All rows are made from the same 14 directions, up to rounding. Whole rows:
[[ 0.72  1.32 -1.19 -1.64 -1.58 -1.51  0.19 -1.17 -0.30 -0.58 -0.28  1.02
  -0.70  0.12 -0.83 -0.81 -0.76 -0.72 -0.03  1.40 -2.76  0.70 -1.37  1.23]
 [-0.33  0.06 -0.47 -1.37 -0.28 -1.12 -0.82  1.78  1.12  2.03  0.26 -3.21
  -0.23 -1.84  0.38  0.80  0.35 -1.43 -0.42  0.91 -2.55  0.84 -1.02 -0.13]
 [-3.51  0.32 -0.41 -0.60  1.63 -0.71  3.56  1.25 -0.42 -0.40 -0.68  1.16
  -0.06 -1.68  0.47 -1.25  2.11 -1.74 -0.46 -1.14 -2.48  1.73 -1.35 -0.02]
 [ 0.68  2.51  0.59 -1.46  0.00 -4.71  0.86  2.63  0.87 -1.97  1.41 -0.06
   0.15 -0.39  1.18  1.20 -2.03 -1.17 -0.54 -0.86  1.52 -0.75 -0.06  0.38]
 [-0.84  2.24 -1.21  1.32 -1.57 -0.55 -0.62  0.85 -1.00 -1.34  1.23  3.17
   1.66  1.57 -1.57 -1.26 -0.81  0.06  0.36 -0.75  2.38  1.09  1.03  1.84]
 [ 3.68  1.07  3.07  0.74  1.56  0.84 -1.45 -0.21 -0.05 -0.07 -2.15  1.93
  -0.63 -2.21 -2.83  2.76 -0.28 -1.34 -1.37 -1.28 -0.14 -0.59 -2.44  0.54]
 [-1.27  0.40 -0.69 -1.80  2.24 -4.01  0.39 -0.91  0.33  0.24 -0.48 -1.88
  -0.18 -0.44 -0.01  1.31 -2.98  1.11  0.13  0.06 -1.55 -0.92  0.96  1.00]
 [-0.86  0.47 -1.32 -0.71  0.58 -1.26 -0.06 -1.85  1.54  0.08  0.93  0.01
  -1.94 -0.57  0.83  1.27  0.41  1.07  0.46 -0.06  0.37 -0.05  1.21  0.92]
 [ 0.42 -0.45 -0.82 -0.78  0.45  1.66 -2.65  2.33  0.12 -0.61  0.02 -0.88
  -3.30  0.07  2.11 -0.51 -0.92  0.63 -0.63 -0.22 -1.34  0.87 -0.68  1.46]
 [ 0.69 -2.98 -1.01 -1.07 -0.90 -1.36 -2.31 -0.38  0.15  0.83 -0.07 -3.23
  -1.15  0.73  1.17  3.31  0.52  0.10  0.21  2.04  1.28 -1.18  2.62  1.14]
 [ 1.84 -1.93 -0.92 -1.34  0.24  3.73  0.10  1.98  1.55  0.34  2.04  2.38
  -6.16  0.07  1.71 -0.22  0.61  1.33  0.72 -1.40 -0.09 -1.00 -0.79  0.09]
 [ 2.39 -1.81  3.14 -0.99  3.14 -0.49 -0.90 -1.86  0.56  0.58 -1.30 -1.51
  -2.19 -1.17  2.04  1.25 -2.06  2.23  0.24 -0.98 -0.92 -2.65  0.60 -0.67]
 [ 0.01  1.63  0.31  0.57 -0.05 -2.94  2.35  0.65 -0.39 -1.78  1.20  2.07
   2.46 -0.59  1.37  0.32  2.77 -0.65 -0.98 -1.06  1.80  0.38  0.46 -1.00]
 [ 0.62  1.50 -0.44 -0.06 -0.65  2.93  2.17  2.81 -0.44 -2.10  0.60  1.84
  -0.07  0.63  0.63 -1.19  0.42 -0.81 -1.19 -0.31 -0.67 -0.45 -3.28 -1.98]
 [-3.89  0.56  0.66  0.27 -0.35 -1.50  2.24 -0.31  0.16  0.23  0.50  1.44
   0.59 -0.92  0.72 -2.69  1.51 -1.44  1.49 -1.19  0.12  1.93  1.28  0.89]
 [ 2.16  1.02 -0.33 -0.08  1.67 -0.05  0.17 -0.28 -0.10  0.05 -0.51  0.62
   0.70 -1.46 -1.06  3.03  1.04  0.54 -1.91 -0.15 -1.32 -1.03 -1.78 -0.99]]

Rows cut short, each followed by the rest of it:
[-0.28  0.20  1.96  0.54 -0.74  0.37 -1.10 -1.03 -1.15  0.47 -0.51  1.56
  0.65 -1.56  2.07 -2.30  2.41 -0.32  0.37 -0.55 -1.97] : [1.48 0.51 0.98]
[ 1.00 -1.61  0.24 -1.73 -0.82 -0.13  1.36  1.17  0.14  0.17  0.64 -1.21
 -1.19  0.48  2.21 -1.81 -0.17 -0.08  0.37  0.70 -1.74] : [-0.59 -0.74 -1.55]
[-1.60 -0.39 -0.44 -0.85 -0.77 -0.54 -0.18 -0.35 -1.10 -0.30 -1.82  0.01
 -1.04  0.56 -1.06 -3.18 -1.42 -1.43  0.55  0.86 -2.92] : [ 2.57 -0.88  2.16]
[ 1.07  1.26  1.29 -1.24 -0.68 -0.81  0.93  0.85  0.92  1.03  0.92 -0.01
  0.33 -2.09  0.70  1.18  0.82 -1.30 -0.04 -0.03 -1.50] : [-1.31 -1.24 -1.04]
[ 1.82 -0.01  3.35 -0.86 -0.21  1.07  0.53  0.19 -0.35 -1.32  0.12  0.72
 -0.47  0.03  2.92  0.96 -1.33  0.34  0.59 -0.47  0.79] : [-4.20  0.15 -1.17]
[ 1.54 -0.96 -0.06 -0.78 -0.65 -1.31  0.51  0.27 -0.70 -0.30  1.66  1.43
 -0.01  0.25  3.00 -0.54  1.79  1.40  0.12 -0.30 -0.05] : [-0.88  1.42 -0.52]
[-0.27 -0.52  1.78  1.01  1.15  0.30  0.69 -2.58  0.28 -0.17 -1.33 -0.22
 -0.04 -0.10  0.01 -2.15 -0.14  0.50  0.47 -0.54  0.10] : [ 0.99 -0.02 -0.84]
[ 4.30 -2.37 -1.64 -1.65 -0.20 -1.14  0.29  1.91 -0.19 -1.19  0.72  2.05
 -3.84  0.61  0.66  0.51  1.93  0.05 -1.35 -0.07 -0.37] : [ 0.89 -1.12  0.34]
[-2.58 -0.80  0.49  0.20  0.10 -2.40  5.31  0.32 -1.79 -0.26  0.18  3.81
  2.34  0.54 -1.18 -3.91  1.33 -1.18  1.22 -1.64 -0.11] : [ 1.33  0.65 -0.49]
[-2.17  4.58 -2.11 -0.06  0.82 -0.54  0.29 -1.64  0.97 -1.41  0.49  1.19
  0.14 -1.21  0.11  0.39 -0.11  0.78 -0.91 -0.20 -1.67] : [ 1.00 -1.31  0.85]
[ 1.42  1.11  2.46 -0.40 -0.01  1.65 -1.59 -1.57 -2.16 -3.27 -3.00 -0.51
  0.31 -0.25  3.55  0.25 -0.22 -0.13 -1.68  1.38 -2.75] : [-1.42 -1.80  0.02]
[ 1.44  0.24  2.37  1.63 -2.21  3.43 -3.55  0.53 -0.89  0.24 -0.51 -0.13
  0.67  0.94  0.29 -3.09 -1.47 -0.11  0.72  0.16  0.36] : [ 0.70 -0.25  0.40]
[ 0.35 -0.52  1.47  2.14 -0.07  3.31 -0.93 -0.42 -1.14  1.61 -1.77  0.10
  2.62 -0.30 -3.30  0.84  0.58 -0.92 -0.21  0.18  0.31] : [-0.33 -0.81 -0.67]
[-4.92  3.81  0.76  3.19  0.79  0.66 -1.35  0.39 -0.36 -2.50 -0.61  1.66
  1.74  0.42 -0.65 -1.95 -1.68 -0.60  0.35 -2.26  3.60] : [2.56 1.31 2.69]
[ 0.87 -1.56 -0.66 -2.00  1.87  0.34  1.84  0.23 -1.84  0.05 -1.89 -0.85
 -0.13 -0.88  1.53 -0.77  1.04  0.62 -1.78  0.96 -6.29] : [-0.20 -2.83 -1.65]
[ 0.31 -0.65  0.32  1.45 -1.80 -1.41 -0.92 -1.40 -1.57 -1.16 -1.94 -0.27
  2.16  1.21 -1.57 -1.27  1.30 -1.91 -0.52  1.44  1.19] : [2.79 0.43 0.94]
[ 2.32 -0.23 -1.32  1.19  1.53  0.63 -3.10  1.43 -1.22 -3.32 -1.24 -1.93
 -0.11  1.25  2.50  1.45  0.85  1.56 -3.46  0.53  1.04] : [ 1.23 -0.69 -0.27]
[ 1.18  1.12  1.19 -0.12  1.51  0.16 -0.39 -1.23  0.86  2.92  0.97  1.67
 -0.47 -1.55 -1.05 -3.45 -2.16  2.57  1.29 -2.05 -3.20] : [ 0.55 -0.69 -0.33]
[ 1.00  0.32 -0.02 -0.76 -2.55  0.25  0.55  1.40 -0.75 -0.60  0.23  0.70
  0.12  1.57 -0.72 -3.34 -1.73 -1.23  0.53  0.88 -1.23] : [ 0.76 -1.60 -0.15]
[ 1.12 -0.15  1.24  1.39 -0.79 -0.12  1.78 -0.18  3.01  2.19  2.35 -0.61
  0.47 -0.27 -1.24 -2.65  0.77 -0.19  1.36 -1.15  2.83] : [ 1.38 -0.09 -3.20]
[-0.85 -1.02 -0.84 -1.60  2.86  1.58  3.38  4.30 -0.48 -0.86  0.63 -1.01
 -0.11 -0.44  2.64  3.56  0.50  0.57 -1.67 -0.75 -0.88] : [-4.11 -1.39 -2.88]
[ 0.30  1.40  0.12 -0.32  1.11 -1.48  0.70  2.77 -1.15 -1.15  0.11  0.68
  1.46 -0.66  1.07 -0.51 -0.04 -0.16 -1.55 -1.05 -1.46] : [ 0.43 -1.29 -0.41]
[ 2.22  1.37 -0.75 -0.67 -1.26 -0.95  1.79 -2.62  2.75 -1.43 -0.18 -1.61
 -1.63  1.22 -2.24 -0.66 -1.87 -0.97 -0.20  1.89  0.78] : [ 0.76 -2.83 -2.08]
[-1.19 -1.54 -0.68 -2.72 -1.20 -2.86  4.09  1.06 -0.20  0.84  0.34  0.45
  0.04  0.08 -1.89  2.44 -0.10 -2.77  1.17  1.08 -0.35] : [-2.44  0.31  0.17]
[-1.26 -1.91 -4.25 -0.46 -2.00  0.90 -1.30  1.56 -2.29 -0.10 -0.76 -1.58
  0.62  1.79 -0.02 -1.00  2.05 -0.66 -1.27  2.82 -2.75] : [ 2.72 -0.40  1.21]
[ 2.09 -2.56  1.80 -0.04 -1.03 -0.30 -1.66 -2.60  0.89  2.14 -1.29 -3.52
 -0.35  0.69 -1.39 -0.99 -1.80 -0.12  1.30  1.73  0.10] : [ 0.10  0.60 -0.73]
[ 0.49 -0.57 -0.04 -0.56 -0.87  0.36 -1.99  1.57 -1.36 -0.80 -0.17  0.75
 -0.95 -0.41  2.30  0.98  1.73 -0.58 -0.68  0.25 -0.76] : [0.08 0.52 1.87]
[-1.78 -1.73  0.71  0.18 -1.61  2.34  0.23  0.35 -2.59 -3.44 -1.59  1.88
 -1.00  0.86  3.82  0.48  3.77 -1.95 -0.39  0.78  0.97] : [-0.32  1.01  1.64]
[ 2.79 -2.27 -1.59 -0.38 -0.31 -3.23  0.67  1.03 -3.11 -0.13  0.33  2.97
  1.87  1.28 -0.74 -0.65  2.02  0.96 -1.02 -0.07 -0.80] : [0.88 1.07 0.54]
[-1.12 -0.47  1.19  0.91 -0.27 -0.74  1.19  0.53 -2.68  0.42  0.59  4.00
  3.30  0.14 -0.37  0.36  1.34  0.20  1.00 -1.54  1.47] : [-1.75  2.74  0.99]
[ 2.00 -0.41 -3.01 -0.96 -1.49  1.52 -0.04  2.78  1.31 -0.09  2.93 -0.60
 -1.85  1.30  1.36  0.73  0.75  1.02 -0.64  0.79  0.75] : [-0.73 -0.85 -1.63]
[ 1.12 -2.64  1.16  1.55  2.85  0.47  0.03  1.98  2.48  3.67  1.02 -0.94
 -1.38 -1.70 -2.45  0.91  1.03  0.26  0.38 -2.83  2.80] : [ 1.10  0.58 -1.46]
[ 3.34  0.34  0.24 -1.73 -1.33 -2.26 -1.02  1.56 -1.77 -1.54 -1.26 -1.02
  1.26 -0.37  0.77  2.98  0.56 -1.90 -2.31  2.11 -2.03] : [-1.16 -1.73  0.16]
[ 0.35  1.74  0.17  1.08 -0.59  3.74 -0.71 -2.84  2.61  0.77  1.26  1.42
 -2.29  0.19 -1.38 -0.98 -1.41  1.57  1.65 -0.58  1.49] : [-0.53 -0.49 -0.42]
[-0.84 -3.33  1.43 -0.51  0.74  0.50  2.47 -1.44  0.54  1.70 -0.01 -0.09
 -1.40  0.01  0.52 -1.16  0.53  0.40  2.00 -0.56  0.24] : [-1.16  1.42 -1.17]
[-0.16  0.11  0.02 -0.44 -3.07 -1.12 -0.58 -0.81 -0.32 -0.82  0.29 -1.69
  1.43  0.44  2.40  0.36  1.88 -1.38  0.06  2.31  0.44] : [-0.13  1.02 -0.10]
[ 1.92  0.91  0.64 -1.29  0.86 -3.24  0.70 -1.35  1.55 -0.66  0.23 -1.15
 -0.94 -0.33  0.42  0.45 -1.93  0.59 -0.18  0.08 -0.07] : [-0.64 -0.49 -0.84]
